There are 3 ways to turn a row about zero (a turn may also mirror it). The second row of each pair is the first, turned, with some noise. The first 18 pairs use one turn. New pairs use 2 turns, one after the other, and a turn may come again.
In the rows, zero is written as 128.
Some pairs, each with its turns in order after it:
[176 117 153 154 150]
[141 144 123 158 181] : beti

[166  92 126 159 171]
[148 181 146 137 170] : sori

[117 101 110 172  79]
[142  77 132 131 179] : sori

[112 105 138  86 167]
[ 97 167  99 156 115] : sori

[ 96 143 174 177 178]
[122 165  68 183 112] : beti

[134  80 136 147 165]
[128  87 168 106 144] : Bafe

[158  80 137 112 153]
[107 177 114 127 162] : sori

[130 115 167 100 151]
[ 86 160 133 137 117] : sori

[169 122 137 153  83]
[ 91 125 151 130 178] : beti

[152 173 155  95  84]
[109 182  84 111  95] : Bafe

[117  97  92 157 121]
[152 132 172 147 150] : Bafe

[ 77 168 158 163 168]
[141 124 179 186  84] : sori

[104 163 140 136 138]
[136 123  88 136 143] : Bafe

[175 144 136  96 114]
[141 142 180 129 149] : beti

[126  84 116 155 164]
[133  88 171 125 153] : Bafe

[151 171  93  84 106]
[138 105 200 125 110] : beti

[ 84  98 140 100 146]
[148 152  96  91 100] : beti

[ 90  86  92 164  99]
[189 140 174 151 148] : Bafe

New pairs, each followed by its turns in order:
[161 171  77 102 146]
[110 165 114 125 196] : beti beti

[ 86  93 120 103 116]
[104 132 147 123 183] : Bafe beti

[123 128 156 147 172]
[166 123 103  97 133] : Bafe beti

[ 91 115  79 113 171]
[109  64 137 162 152] : sori beti

[123  85 124  79 123]
[148 113 130 188 137] : sori Bafe

[113 137  78 170 135]
[132 117 106 152 188] : beti sori

[ 89 153 134 102 135]
[ 85 128 162 115 129] : beti beti

[127 151  89 167 133]
[113  95 118 130 175] : Bafe Bafe

[143 174 151 178 136]
[103  82 125 179 132] : Bafe Bafe

[156  91  79 143  94]
[123 127  68  82 144] : Bafe Bafe

[142 103 142 136  78]
[108 145 112 167  91] : beti sori

[147 169 108 168 138]
[162 148 137 168 103] : Bafe sori

[153 166 148 116  78]
[138 162 140  65 119] : sori beti

[136 156 114 135 172]
[108 110 123 147 171] : beti beti

[142 143 131 133 100]
[129 122 146 145 107] : Bafe beti

[115 132 135 114 102]
[116 115 156 133 137] : Bafe beti

[140 143 131  98 121]
[118 162 141 133 131] : beti beti

[167 103  86  85 107]
[103  72 174 129 113] : Bafe sori

[ 89 113  82 105 113]
[131 139 183 164 146] : sori Bafe

[ 98 169  84 138  98]
[191 137 152 104 110] : beti Bafe

[100 120 135  91 173]
[144 119 121  69 129] : beti sori

[173 136 154 108 154]
[137 148 140 183 145] : beti beti

[101 104 103 114 166]
[150 125 166  90 144] : Bafe Bafe

[164  99 113 151  79]
[107 163 112 183 118] : beti sori

[163 123 137  96 177]
[110 135  91  77 102] : Bafe beti

[126 144 150 131  97]
[ 90 127 119 144 138] : sori sori

[101 168 178 136 132]
[ 84  88 160 135 146] : sori sori

[161 112  80 151 173]
[170 169 145  83 103] : sori sori

[104 124  80 145 172]
[182 135 152  94 153] : sori sori

